There are 4 nested groupings, the coarsest first. Each group lies inside one group of the grouping before and may be the whole of it. The rows also spread widely along 13 directions, which tell nothing about the answers.
Some rows, each with its group in each grouping after it:
[  8  21  -1  27  -6  -4 -12  12  -7  12  -5 -13  10 -28 -21 -18  17   8
  11  -5 -36  -5  28  16  12 -17   7 -14  -5   6 -13  18  17  25 -32   1
   4  18  35  12 -11  15] | Pufi K320 dagid K837
[ 22  -6  22  13  14   4  -5  15  10 -37 -20   6 -24  18  -6  20  -1  -5
  -4   8  14  -3   8  -5   0   0 -16  12  29   9  -7 -16 -15  -5   2  -7
   1  19  -4   8 -12   1] | Pib K926 rolon K523
[ 16  -5  -9  10  10 -16 -23  24  17 -22  -8  21 -22  10  22  27  -1  35
 -13   3 -12  -2   5 -10  29 -24   0  -6  -9  -7 -11 -19  -6  27  -4 -18
 -32  26  31  25  -6  19] | Pufi K476 likir K649
[ -1   1  22 -28   6   4 -14 -30 -22 -17   8   2  17  -7 -16  -1  -4 -18
  37   0 -10  -2  21  19  -6 -10 -19   4   9 -21   3 -20 -14   2 -11   7
  22 -28  -1 -12 -17   1] | Pufi K320 nofu K390
[ 12 -15 -14  14 -13   8   1  15 -17 -11  -5   8  -4  14   8  39  11   0
  -4  23  -3  17  -7  26  22  20   2   1  14   0  15  -4 -24 -12  25 -24
 -17  -5  -7   8  22   9] | Pib K926 bap K211
[  8   6  -6  22 -15  10 -16 -16  -3   7  18  30  33  -3  15  -5 -21   6
  23 -24 -51  -6 -27  -7  29   3  21  10 -12 -10   5   2  15  16 -36  21
  12 -21  -1 -28  14 -11] | Pib K977 Tubo K12
[-12 -10 -17 -27 -28  18  20 -32 -28  15  15 -18  28  -8   0  -5  25 -21
 -20   1  18 -26  18  -3  -8  13  11  -2  -6  -9  11  15  15 -31  18   4
  13 -33 -28 -23  -3 -24] | Pufi K338 Povo K630
[  3   3   3   8 -11  15  18 -19 -32  12   8  31  18 -20  -7  15  25  -8
 -15  -1   0  -4  24  35  20  37   9  10  26   8  25   8  -3 -17   2   5
   5 -17 -20 -44  18 -13] | Pufi K338 Povo K872
[ -6 -11  -2  -2   3   6  10  12  -3   9  -1 -50   1 -11   8 -11  18 -16
 -18 -11 -12 -29  -5 -12 -31 -13   8  -7 -28  -5 -21  19   2   9  -2   6
  -9  18   9   3 -29   2] | Pufi K320 lak K528
[ 15  -7   1  24 -20   6   8  21  -5 -24 -41  33  -9   7   1  25  17  14
 -21  15   8  12  16   1  36  34  -1   4  -1  26  -6 -12 -27   1  -4 -17
  -3  22  15  17  11  18] | Pufi K476 likir K103
[  6 -21   6 -14  -5   3   6  16  -6  -3  -3   9 -12  -7   9  14  18  -5
 -10   3   1  -8  13  14   7  11   0  11   3   4  -3   2 -15   6  -7  -3
 -18  20  -3  -4 -12  -4] | Pufi K338 suv K341
[ -2 -31 -12 -31  -2   8  -7 -10  12  -3  25  -4   0  14  30  -1 -20   0
  11  -8  -4 -19 -20 -14  -4  -7   6  21 -22 -23   5   0  11  -4   3   2
  -6 -14 -14  -6  -4 -16] | Pufi K320 dagid K396
[ -8  -8  28 -19  -9   4  27 -14 -24  -5  -7 -15  -1 -15   1   0  19 -21
  19  25  13   7   8  27 -15  20  -2   1  19  11   4 -23 -18  -8   9 -15
   1 -19 -13 -17   8 -13] | Pufi K476 lema K442
[  6  29   6  31  18 -20  -1   2  -1  22   7  15   5 -27  13  -3  19  15
 -21 -25 -43 -18   5   6   2 -21  29 -23   9  12  -8   4  17  29 -27  17
 -22  20  10 -32 -11 -10] | Pib K926 bap K169
[ 13  -4  28  -1  29   4   0   1 -12 -35  -7   8 -14   4  -1  38   0  -5
   7  15   8  13   1  27   3   7 -23  10  26 -12   9 -35 -39   4  18 -20
  -3  -5   9 -14   5  17] | Pufi K338 suv K188
[  7  -9   6  16  -4  13   1   7   8  -4  -8  12   7   9   7  -4 -21   3
  27  -9 -21  15 -32  12   2  30  -4  23  -8   7   2   1 -19   2  -7  -5
  19   2   0  -3  18   4] | Pib K926 rolon K478
[ 11  -7  -9 -16 -19   5 -23  -9 -11 -30   0   2   9  10  -1  16   4   5
  -3  11   3 -16  28 -19  27 -26  -8  -6  -6 -24  -6 -18   1   5  -8  -5
   3  -8  15  21 -19  10] | Pufi K476 likir K649
[-10  -8  -5 -10   1 -16  12   3  28   4 -32 -21 -25  11 -10 -29   8  -7
  17  14  23  13  10  -6 -36  11  -6  -6  -4  33 -20  10  15 -25  21 -18
   5  10 -11  33  -2 -24] | Pufi K338 suv K341
[ 15  10   7  28  12   6  -4  12  32 -16 -16 -37  -9  16 -11 -24 -27   9
  33   5   6   9 -18  -5 -25  -4 -17   8   5   9 -14   3  12  -5  14 -21
  35   8  15  27   9   8] | Pib K926 bap K211
[  0  -3 -13 -10  24 -21 -20  18  34   7  -8  12 -18  11  12  -8 -12  35
  13 -21 -17   9  -5   6 -20 -14 -13  -5 -25   4 -15   5 -13  16   9 -13
  -7  32  17  33 -15  12] | Pib K926 bap K169
[ 16   9   0  29  -1  -1  15  18   6 -11 -22   8 -11   3  19  18  13  27
 -36   4  11  -3  -1  -8  16   6  11  -8   4  17  -4 -14  -9   6  11 -26
  -6  18  18   3   8  12] | Pib K926 rolon K478
[ 17  -3  13  16  -8   6  -7   8   9 -34 -21 -21  -6  18  -3   0 -11 -14
  15  17   3  -3  -7 -24   1 -12  -3   2  12   6 -18 -16   4  -1  -9  -6
  12   3   3  20  -8  -5] | Pib K926 bap K211
[-15   6  17  -3  13  -9  18 -21   0   7  -9  17  12  -9  29  -7 -14  19
  27  -7 -19  23 -35  17 -14  27   4   0 -21   7   3 -33 -25  13   5 -16
  10 -21  12 -26  29   3] | Pufi K476 likir K103
[  3  11  20   6   5   1  17  10 -10  13 -16  12   1 -31  -9  -7  27   9
 -11 -14  -9  -3  27  29  -4  19  -4   0  -1  20  -8   7 -20  18 -16   0
   8  29  19 -14 -13  11] | Pufi K338 suv K188
[ 25 -11   7  16 -37  14   8   5   2 -28  -5  27  -5   6  22  17  -8  20
   9  34  17   3   2  -2  56  20  11  22  22  10  11 -28  12   1 -11 -28
   4 -12   6  -1  35  -4] | Pufi K476 likir K649
[  3   7  16  12   0   5  15   4  -1 -13 -33  -3   2  -6  -6  -4   3  10
   5   5  10  13   4   8  -2  22 -14   1  -7  17 -10 -17 -24   4   4 -22
  26   6  26   8   6  19] | Pufi K338 Povo K872
[ -2 -23 -20 -15 -23   2 -16  -2 -23 -10  -7  31  14   8   8  30   7  -3
   8   7 -29  13   3  10  36  11   5  -1 -24 -12   7 -10 -28   5 -10  -3
 -19 -11   4  14   1  12] | Pufi K320 dagid K837
[  3  -5  28   2  -5  -2   6   5   1  -4   0 -24  -2 -11  19 -11  -1 -13
  26   6 -20  -9 -22  -6 -11 -12  14  -1   3   6 -17 -20   3  23 -26  -2
  -6  -2   2  -9  -8 -17] | Pib K977 Tubo K12
[  5   6 -15  32 -25  13   1  -1 -18 -13 -29   6  27   1  -9   7  16  -6
 -34 -12 -20 -14   9 -30  26  11  13  -9 -24   6 -15   9  -4   2 -21  16
   8   8  15   3  -9  11] | Pufi K476 lema K442
[  9   9  19  25  42  -1   6   6  18  -4   3   2 -18  -1   3   4 -19  22
  29   1  -3  24 -19  44 -14  20 -15  19  20   3  16  -9 -10   1  26 -28
  10  -2  14 -15  35  15] | Pufi K320 dagid K837
[ 11   5   8  -1  11  12  -5  -3 -20 -16   4   1   9  -9  -5  22   7  10
   0   0  -2  -3  19  26   9  -2 -18   1   3 -20  10 -13 -26  10  10 -15
  13  -7  25  -6  -4  32] | Pufi K320 lak K528
[  7  -9 -19  -1  -2  14   5   5   5  -8  -4 -31  -4   9  -5   1  19 -10
 -50 -10  26 -39  21 -33 -13 -11   0   0  -8  -7 -13  27  19 -20  17   6
   3  17  -5   6 -28  -7] | Pufi K338 suv K341
[ -2  -3   2 -18   8  -5   6 -14  25  -8  -1 -14 -11  11  18 -19 -18  15
  18   4  23  -6  -6 -14 -20  -8  -2   7  -7   0  -4 -14  19  -9  20 -21
  15 -16   1   6   5 -13] | Pufi K320 nofu K390

New rows, each followed by its group in each grouping:
[ 12   6  -5   7 -12  10 -14 -12  -5  -6   8  -6  10  -3 -25 -10   2  -7
  24  10   0  -5  33  14  10  -5  -7   6  18  -4   7  14  27 -14  -4  -2
  22 -16  -1   7   2  -4] | Pufi K320 lak K528
[  7 -12 -12   4   1  16 -20  -6 -36  -7  11  25  21   1 -21  40  16 -20
  -7  -9 -28   0  16  32  24  16 -13   8   7 -25  18  16 -28  -9   1  16
  -8  -7  -9 -16  -4  13] | Pufi K338 Povo K630
[ -2 -36 -26 -43 -36  24   0  -1 -20  11  25  -8  19   5  17   8  13  -8
 -15  -9   0 -27   4  -1   3   5   4  12 -25 -24   8  20 -12 -10   7   3
  -2  -4 -21   2 -19  -6] | Pib K926 rolon K478
[ -9   1 -19 -10   6 -12   9  -9  15  28  11  -2  -1 -10  18 -18  16  10
 -30 -24  -3 -29   9 -17 -17 -11  23  -8 -16   6  -8  22  34  -4   2  11
 -14   9 -10 -18 -14 -28] | Pufi K338 suv K341
[  2  -1  24   6  12   5  20   3   1 -16 -25 -14 -11  -3  -2  -1  10  -8
  -3   6  16  -2   5   4 -21  16  -7   4   5  17  -9 -12 -16  -4   7 -11
  12   7   5  -4  -5   4] | Pufi K320 lak K528
[ -6  -3   2   7   0  -6   8  19   9  15 -25   0   0 -14   6 -18   8  12
   9 -16 -27   7  -4  11 -13  18   2  -2 -36  22 -20  11 -18  21 -17  -4
   1  29  25  15  -9  15] | Pufi K320 lak K528
[  7 -11  32  -3   6   7   1  -1  -9 -37 -26   6  -7   9 -16  17  -8 -20
  43  28   6  34  -3  29   2  28 -28  16  22   6   1 -33 -40  -6   5 -21
  17 -13   3   6  13  10] | Pufi K338 suv K341
[ 23  -1   3   9   2  23  -9  -6 -16 -14  23  19   9   4 -11  25  -2  -1
   1  -1   0  -8  14  29  20   9 -11  20  37 -17  25   5  -5 -12   9   1
  15 -11 -14 -24   8   3] | Pib K926 bap K169
[  9  10  -1   6  20   6   1 -10  -6 -13  11   1   3   0   9  21   4  22
 -25  -5  12 -14  10   6   2  -7  -8  -2   6 -20  11 -11  -6  -1  27 -15
   5  -7  14 -18   5  16] | Pufi K476 likir K103
[  9  32  22  43  17  -1   4 -11  -2  -4 -16  -1   8 -16 -26 -16   3  -6
  11  -7 -15   0  14  12  -5   6   1  -2  23  17  -5   3  16   1 -15   9
  25  -3  11 -22   6  -1] | Pufi K320 nofu K390
[  8   1  -3   4  -3  19 -11 -21 -26 -27   4 -18  22   8 -17  18   1 -21
   5  11   0  -8  12   0   8  -7 -11  -1   7 -27   9  -7  -4 -15  11  -2
  20 -32   3  -3  -2  13] | Pufi K320 lak K528
[ -5  -9   9   2 -11  -6  15   9  14   0 -29 -11 -18   1  -5 -21   4  -4
  34  23   8  24   2  16 -14  26  -1   4   2  34  -9  -2   2 -11   4 -24
   6   4  -1  25  15 -11] | Pufi K320 dagid K837
[-16 -15 -26 -20 -13  -7   1 -18  -7  19  -4  34  12   3   7   4  11  -3
   3  -8 -15  13   2  12   4  27  10  -2 -20   7   7  10  -7 -17   8   4
 -11 -14 -21  -6   9 -18] | Pufi K338 suv K341
[ 13 -13  28   9  -8  24  16   5 -20 -30 -10 -24   1  -2  -5  18  -1 -24
  19  29  11  10 -12  20   7  24 -13  20  22  -3   4 -22 -25  -4   5 -20
  16 -14   5 -11  16  10] | Pufi K338 suv K341
[-15 -10 -12 -15   5 -20   6 -11   7  17  17 -17  -8  -1  29  -5   4   0
  11   6 -13  -3 -19   1 -18 -13  21 -10  -7  -4   0  -4  21  -3  16  -9
 -35 -15 -15  -9  11 -28] | Pufi K476 lema K442
[  4  -3  -5 -19   1   4  -4  -9  29   1   1  -8  -7   6 -12 -33  -9  12
  10 -13  27 -18  26 -11 -23  -3 -17  15  -4   5  -8  20  29 -18   8  -3
  32   7  -6  15 -15 -15] | Pufi K338 Povo K630
[-12  -7   5  12  31 -12   6   5  16  -1 -24 -28 -20  10 -10 -10   9 -28
  -4 -10  -8  -3 -11 -10 -49   5   1  -5  -6  18 -19  16   3 -17  12  12
 -14  18 -17   4 -16 -18] | Pufi K320 dagid K837
[  6 -20 -15  -5 -21  -3 -15 -15   8 -19   1  37   3  23  25  13 -23   3
  24  12 -12   6 -16 -18  38   5  17  14  -5  -5   7 -20  16  -7 -12  -2
 -11 -28 -13   1  21 -22] | Pufi K320 nofu K390
[  2  -7  17 -27  18  12   8  -6  -4 -13   3 -34  -8  -4 -11  -5  18 -17
 -24 -11  28 -39  33  -9 -37 -16 -15   4   4 -11  -9   7  -1 -10  11   7
  12  12  -7  -7 -43  -3] | Pufi K320 dagid K837
[-17 -18 -17   7 -11  -6  10   5   1  10 -19 -27   4  16  17  -2  -2 -20
  23  13 -24  24 -49   1 -24  20  15 -10 -25  13 -10   1 -14 -12  19 -13
 -15 -11 -14  16  19 -13] | Pib K926 bap K211
[ 21   6   5   3   0  -8 -19  10  -4 -17  -5  41  -6 -11   0  23  17  25
 -19  -4  -8 -14  43   4  41 -19  -2  -5  11  -1  -5 -13  -4  26 -27  -2
 -15  24  26   4 -21  13] | Pufi K338 Povo K630
[  9  19   2   8  14   5  -7 -14  12   9  22  -2   9  -7   0 -18 -10  21
  12 -21  -6 -15   5   6 -11 -13  -3   4   7  -9   5   9  23   4   4  -2
  26  -9   5 -16   1  -4] | Pib K977 Tubo K12
[ 21   9   4  28 -15  10 -10  18   2 -12  -2 -16   6  -5   4  -1  -8  20
  22  10 -16   1  -6   3  24 -13   0  -1  -1  -5  -8 -10   4  26 -14 -24
  15   2  36  18   9  22] | Pib K977 Tubo K12
[-11   3 -35   1   8 -19  -7   0   8  12  -7 -22  -6  16   5   4   8  14
   2   8  -4  18  -8   7 -21 -12   0 -28 -16  -2  -1   4   0 -15  47 -32
 -14  -9   3  34  11   5] | Pib K926 rolon K478
[ 18  -8 -12   9  -2   4 -19  16  -2  -2  12  16  -5  -3  -6  18  10  10
  -6  -2 -12 -10  24  18  27  -5  -4   9  10  -9   5  18   6   6  -7  -1
 -15  18   7   5  -5   6] | Pufi K338 Povo K630
[ -6  10   2  24  14 -11  10   0  27  -6 -38 -13  -8   9   2 -23 -10   7
   6  -6  -3  10 -17 -21 -24  11   3  -6 -22  26 -20  -4   6  -4   4 -10
  14   8  15  15   6  -1] | Pufi K320 dagid K837
[ 13   4 -11  33  -5  -1  -2  18  -4   0   2  -9   0  -2  19  19  12  11
 -14   5 -22  -7 -14  -2  19 -12  20 -13   0  -3  -3  -3   6  16   1 -14
 -23   4  16   1   9   7] | Pib K977 Tubo K12
[ 26 -11  21   7   0  17  -7  14 -12 -31   9 -15  -9  -3  -3  25   3 -13
   6  21   3 -11   9  12  21 -11 -10  16  29 -17   2 -13  -5  10  -9  -9
  -6   4  10  -5  -5   8] | Pufi K338 suv K188
[ -4  -1 -21  12  14 -11 -14   1   8   3  -8 -17 -13  11 -28  -3  15 -16
   0   0  -7   1  20   4 -22  -7  -6 -10   8   5  -7  31  19 -25  21   6
 -15  10 -17  20  -8 -14] | Pufi K476 lema K442
[ -9  -1  11 -13  23 -21   3 -11   4  -9 -25   5 -20   5 -10   4  19 -18
   0   4   7   8  18   2 -28   1  -7 -14  11  18 -12 -11  -9 -14  12   0
 -14   4 -16   3 -16 -21] | Pufi K338 suv K188
[-15  -5  -8  12 -13 -16  12  -7 -13  11 -20   1   3  -3   4   5  15 -21
  25  27 -23  35 -19  22   3  26  19 -15   1  21   1  -9  -4 -12   8 -16
 -22 -23 -11   0  32 -19] | Pufi K338 suv K341
[ -7  -6 -19 -25 -13   4   0 -23  -4   7  -4  14  15  10  -2  -9  14  -8
 -22 -23   5 -24  22 -21 -16   3   6  -5 -14   4  -4  18   5 -23   3  22
  12  -1 -30  -4 -27 -24] | Pib K926 bap K211
